All groups share one centre, and each spreads out both ways along 13 directions, with some noise.
(in the rows, 128 means zero)
Known rows, each followed by its group:
[119 106 167 129 125 110 112 136 133 165 146 121 139 142 125 118 132 109
  79 128 167 130  96] : tev
[190 123  98  96  96  96 116  85  94 111 148  94 152 146 178 144 189 142
 213  85 143 131 111] : fizav
[137 105 124 131 143 124 130 104 122 125 134 112 151 104 129 150 148 119
 140 130 145 129 134] : dadi
[133  96 122 138 183 194 151  72 177 149 109 113 208  69  70 223 110 132
 120 131 111 120 165] : rukal
[174 174 111 128 113 140 130 105 176 115 143 189 124 143 113 159 158 156
 191 139 100 111 156] : fizav
[140 124 138 154 141 160 140 107 152 129 103 139 124 162 159 157 127 116
 144  76 110 136 169] : tev
[122 157 112 125 124 146 138 179  97 134 135 108 132 109 148  86  96 141
 122 128 102 107  77] : dadi
[132  78 146 143 177 197 160 157  86 118 121 175  91  39 123 144 109 105
 136 138 120 144  77] : rukal
[161 158 153 104 116  98 144  66 135  96  62  99 114 170 130 109 155 126
 218 164 178 157  82] : rukal
[190 108 106  98 133 118  76 139  70 152 123 154  97 183  84 133 133  85
 109  70 150 133  90] : rukal
[182 151 130 146 132 159 140 171 107 150 172 195 119 124 138 165 125 140
 125  87  85 106  98] : fizav
[ 64  93 147 139 106 169 113 169 118 165 151 129 127 127 107 116 100 119
  27 105 104 104 112] : tev
[154 144 160 123 132 148 155  67 123 119  88 107 133 120 126 151 138 139
 150 124 153 133 112] : rukal
[176  95 114  73  98  67 113  92 109 122 149 125 151 155 116 160 126 144
 160 108 162 184 108] : rukal
[125 150 120 138 136 146 167 161 101 125  84  74 138 140 116 104 110 128
 121 119 107 120 136] : fizav
[138 141  72  89 108 161 113 132 115  75 114 176  45 119 135  83 125 145
 205 136  97 155 147] : tev
[159 191 157 140 134 194 123  82 149 134  95 163 106 108 147 142 121 130
 140 125 137  79 118] : dadi
[164 141 111 111 109 160 132 109 116 144  97 154 141 127 123 116  55 113
 112 108 156 106  76] : tev
[ 74  93 111 154 131 145 115 127 109 125 150 136 127 103 134 174  99 131
  69  85  85 108 158] : tev
[161 149 127  87 140 157 135  95  99 103 101 138  97  97  89 140 121 161
 135 128 134 153 157] : rukal
[153 155 133 108 129 133 140 136 139 130 137 137 121 139 141 146  92 173
 151  93 101 172 135] : dadi
[183 173  61 134 152 103 177 188 112  90 109 143 129 117 135  89  91 139
 188 151 104 142 144] : rukal
[153 123  85  89 101  75  94 149  74 114 136 117 107 168 118  88 145 116
 133 115 150 140 120] : fizav
[195 150 107  88 134 117 106  67 114 117  87 119 133 131 106 138 124 126
 173 130 176 137 146] : rukal
[121  74 120 190 173 129 143  96 154 136 113  74 193 146 156 141 198  78
 120  80 145  90 168] : dadi
[119 125 150 122 127 185 109 120 163 159  75 138 123 152  88 110 106  78
 119 159 156 116 128] : tev
[ 72 134 106 148 123  65  96 137 157 128 131 118 137 175  91 118 121 117
  94 158 116 124 131] : rukal
[142 138 174 123 136 173  98  98 127 160 156 170 112  71 155 147 110 139
  87 107 152 106 107] : dadi
[120 116 144 137 130 150 173 130 154  96  99 168 103 112  88 125 152 130
 137 174 125 142 166] : fizav
[160 120 121  84 136 119 156 143  99 126 106  74 162 102  77 127 123 132
 151 186 158 163 160] : dadi
[158 134 115 141 143 169  98 130 158 153  97 150 129 165 108 121 143  70
 156 126 135  92 104] : rukal
[129 141 145 165 138 126 142 101 162 109 101 159 113 152 149 136 159 106
 163 136 134 119 137] : dadi
[ 89  87  72 149 124 135 114 130  76 107 100 102 110 132 181  98 102  90
 106  63 116 108 141] : tev
[152 116 106 125 136 113 112 138  99 136 156 133 141 114 129 153 127 123
 122 108 121 122 118] : rukal
[138 134  94 131 117 181 137 173 106 145 181 151 138  83 156 141 101 154
 140  93  61  98  49] : dadi
[193 145  83  84 113  97 119 117 120 118 121  86 155 169 121 109 174 127
 233 142 141 134  98] : tev
[158  71  87  96 132 144 122 175 129 163 153 131 178 132  46 160 105 102
 134 144 117 145 126] : dadi
[ 85 135 176 144 127 172  77  99 170 160 143 136  94 130 173 150 132 124
 139 107 111 121  96] : tev
[178 163 134 136 141 187 195 136  94 116  76 159 114 145  89 146  94 151
  98  65  89 127 125] : rukal
[126 153 130 133 119 136 106 138 124 144 154 151 110 137 151 123 100 150
  99  87 114 121 114] : fizav
[152 142 140 120 110 118 117 136 124 134 123 143 118 151  93 123 151 101
 129 173 155 109 126] : dadi
[133  80 155 129 159  96  95  59 106 124  66  99  96 161 167 134 120  71
 131  94 213 182 173] : tev
[107 116 139 152 122 108 188 136 166 127 145 123 189 123 132 110 124 158
  69 120 127 120 137] : tev
[175 108 128 160 141 127 143 118 196 147 127 156 182 152 159 128 141  77
 187 129 161 115  90] : fizav
[159 173  89 146 154 110 122 123 138 116 113 119 142 136 168  86 122 117
 152 113 141 101 116] : dadi
[157  95 121 132 138 118 138 149 111 134 152 144 142 127 139 132 139 115
 128  97 134 139 113] : fizav
[136 152  89 144  88 111 151 140 147 140 139 121 196 175 140 173  80 145
 137 102  76  98 126] : rukal
[176 155 175 126 116 118 167 111 108 119  82 137 113 164 123 161 132 128
 150 128 150 150 141] : dadi
[109 124 118 132 120 114 145 132 130 106 150 151 130  94 137 158 100 159
 144 143 100 146 121] : rukal
[106 127 129 118 117 147 154 132 135 130 151  89 161  98 145 114 140 169
 119 119 107 120 129] : tev
[137 174  67 109 115 133  92 178 140 139 152 130 120 176 106  53 146 138
 118 116  99  93 151] : dadi
[130  93 121 135 137 115 116 152 136 146 171 112 145 142 174  82 159 120
 113  86 148 139 132] : fizav
[151 106 120 119  98 136 128 124 127 133 143 140 135 151 130 135 158 120
 159 111 126 124 100] : fizav
[142 130 116 119 113 116 143 118  92 120  99 107 143 147 100 155 110 128
 130 117 124 126 119] : fizav
[128 143 103 151 160 124 135 119 116 113 103 117 133 123 109 168 120 125
 144 130  97 120 135] : fizav
[143 108 116 100 124 113 103 146 134 136 151 177 118 128  52 132 130 112
 105 173 146 135 126] : tev
[124  87  87 112 160  89 109 135  97 134  91  99 152 134  84 133  51  82
 110 138 158 166 105] : fizav
[174 141 164 124 138 117 104 101  74 130 118 168  60 155 149 199 104 127
 122  56 128 173 151] : tev
[160 129 108 116 110  91 176 102 107  91  95  91 147 171 142 119 164 145
 171  93 133 147 155] : fizav
[190 159 159 138 110 134 156 125  70 149  98 124 147 156 129 146 146  95
 109 115 161  69  97] : dadi

New rows. What belongs after each?
[116 128 174 168 161 136 130  39 166 104  50 175  80 131 133 141 125  81
 112 136 189 127 154] : dadi
[173 151 118 121 100 183 164 137 181 148  99 132 164 165 164  54 107 120
 171  99 146 109  80] : tev
[123 124  87 110 123 153  48  90  81 128 109 100  85 143 170 145 120  97
 194  89 110 120  92] : tev
[124 135 108 103 109  95 139 100  99  97 105  83 142 123 136 105 115 146
 144 137 146 134  94] : tev
[138 140 146 119  98 152 110  91 133 135 107 142 111 145 143 128 126 112
 144 124 150 110 123] : rukal
[148 134 138 126 138 112 123 111 149 142 136 130 162 111 116 119 136 117
 126 163 171 110  93] : tev
[ 86 113 136 116 125 114 124 130 149 130 174  84 162  92 128 116 173 163
 124 159 123 131 124] : tev
[147 145 145 125 123 158 101  67 159 142 142 203 118  96 124 218  81 139
 152 133 123 117  80] : fizav
[156 171 105 121 167 142 115 111  95 105  91 127  94  90 111 132 133 121
 171 159 130 113 116] : rukal
[186 128 141  98 118 116 115  99 128 130 153 179 113 129 123 148 140 149
 131 103 156 151 157] : dadi
[240 224  85  59  95 138 146 160 131 109 100 147 115 166  73  64 132 170
 196 167 133 137 188] : dadi
[185 118 100 123 140  68 152 142 134 117 159 137 170 131  93 124 175 134
 151 156 157 140 146] : tev
[117 114 136 109 115 100 131 138 118 122 107  73 127 171 127  81 161 108
 142 132 154 151 128] : tev
[128 158 102 128 127 145 140 120 145 109 138  95 147  92 179  89 162 152
 189 144 117  98  97] : tev
[139 108  88  98 126 161  51  93 120 156 133 121 136  96 143 120 106  83
 157 128 164  96  66] : tev
[157 106 129 141 161 163 123 205  81 153 120 132  94 158 113  80 169  64
 123 101 130 115  66] : rukal
[120 133  95 128 105 137 136 162 128 123 110 137 126 126 139  95  75 107
 139 158 125 115 150] : rukal
[162 116 101 129 136 152 156  87 116  87 117 179 108  79 153 138 116 139
 162 100 126 134 114] : dadi
[128 130 132 102  92  81 121  91 113 103 100 143 101 168 104 137 100 140
 134 127 145 162  95] : rukal
[205 144 156 128 158  82 113 131  83 153 131 141 122 142 135 145 146  94
 119 120 193 134 109] : tev
[171 166 119 134 143 113 115 154  79 114 112 181  56 178 108 103 143 114
 116  86 121 124  89] : rukal
[179 153 156 110 120 130 129 146 123 147 141 157 113 163 111 133 137 138
 138 117 130 149 119] : tev
[104  90 109 125 152 173 112  77  91  87  60 131  51 101 162 138  94 111
 138  82 127 170 230] : tev
[179  92  76 137 134 146 132 219 150 178 190 120 213 142  97  64 202  69
 112 144 144  57 139] : dadi
[164 165  82 134 131 144 154 154  84  89 148 168 102  97 157 129 128 163
 148  97  77 106 142] : tev
[ 88 161  92 122  99 163 108 154  76 114 113 111  87 126 107 148 121 134
 145 137  45  86 105] : tev
[ 96  76  47 163 197 111 135 108 143  88  58  96 154 113 121  82  92  70
 133 124 154 138 135] : dadi
[133 141 142 122 142 123 123 132 108 121 131 129 104 110  97 154 149 135
 122 150 121 134 154] : tev
[ 90 117  99 126 137 100 127 158 126  80 193 125 103  82 119 130 215 179
 157 165  69 145 192] : tev
[149 113 124  42 101 166  69 128 115 180 189  80 158  83 119 121 128 160
 128 129 153 135 131] : fizav
[118 143 117 161 137 107 138 121 153 107 122 151 128 142 128 138 148 123
 138 148 109 106 141] : tev
[128  72  79 126 143  93 143 152 113 130 156  37 187 164 158 111 172 141
 129  47 107 163 171] : fizav
[ 72 100 103 140 132 140 132 132 117 116 133  86 152  79 150  78 130 124
  95 135 133  92 121] : tev
[139 104  60  87 132 162 135 156 105 125 153  76 172  89  92 120 153 151
 156 132  91 122 153] : dadi
[133 123 132 114  72  92 139 178  81 122 163 126 113 170 106 137 186 135
 142 147  99 113 124] : dadi
[159 131 123 134 139 159 186 115 184 138  75 141 184 152 106 158  43 135
 141 106 118 164 130] : fizav
[174 171 158 103 121 162 128 130 172 142 140 153 122 140 103 138 155 156
 183 162 117 139 120] : tev
[102  97 134 131 168 152  96 177 146 202 185  84 181 101 138 119  90 127
  45  91 122 129 133] : fizav
[110 171 143 120  87  70  88 185 153 127 146 167  60 224 102  35 171 123
  89 156 139 130 174] : dadi
[168 123 102 122 150  93 113 140 140 113 147 167 118 131 119 117 148 122
 173 138 133 153 120] : rukal
[176 133 119 146 144  75 155 130 136 108 128 177 129 133 137 103 139 111
 131 133 174 141 140] : tev
[157 130  58 103 104 198 141 130 100 129  94  97 165 140 121 129  92 131
 166  82  82  99 130] : tev
[110 123 102  68  37 105 113  78 191  95 157 190 123 138 104 180  73 198
 203 170  85 186 138] : rukal
[156 160 169 173 152 147 155 135 120 147  92 155 117 142 143 128 109  96
  95 113 157  97 129] : tev
[137  96 117 155 135 128 151 164 121 127 126 136 127 164 178  85 128  96
 147  77 126 140  74] : fizav
[ 91  86 135 115 106 146 124  96 154 120 119 129 132 128 102 144 122 130
 129 136 118 150 123] : fizav
[163 154 108  94 119  87 157 104 122  77 123 161 109 103 115 129  97 183
 161 143 138 182 163] : rukal
[142  75  96 104 147  84  84 101  98 120 118 113 120 128 119 120 135  87
 132 128 189 156 145] : tev
[123 141 143 153 121 136 110  99 121 114 158 198  76  79 190 113 143 124
 117 123 149  83  79] : dadi
[223 170 205  88 126  94 118 141 138 174 158 143 125 190 107 141 184 138
 165 144 177 173  87] : tev
[166 162 128 141 119 141 134 108 192 130 157 173 142 153 164 135 153 167
 165  88 108 127 151] : fizav
[201 118  67 150 139 218 188 158 135 137 126 148 194 119 127 127 141 111
 165  72  90  75 111] : dadi
[149 167 178 128 124 146  98 111 159 155 148 163 101 167 133 190 146 141
 161 113  97 137 106] : tev
[138 132 159 107 140 201 140 121 220 142 125 167 131  81  86  96 141 138
 150 206 160 138 167] : tev
[173 164  97 151 139  89 113 154  84 148 143 100 160 159 162 122 140 109
 105  81 130  79 131] : rukal
[ 88 100 104  95 117 113 135 131 155  97 169  90 149  76 131  64 177 168
 152 177 135 147 139] : tev
[140  99 112 140 139 110 148 145 160 132 140 126 183 122 122  88 146 108
 107 142 166 112 133] : tev
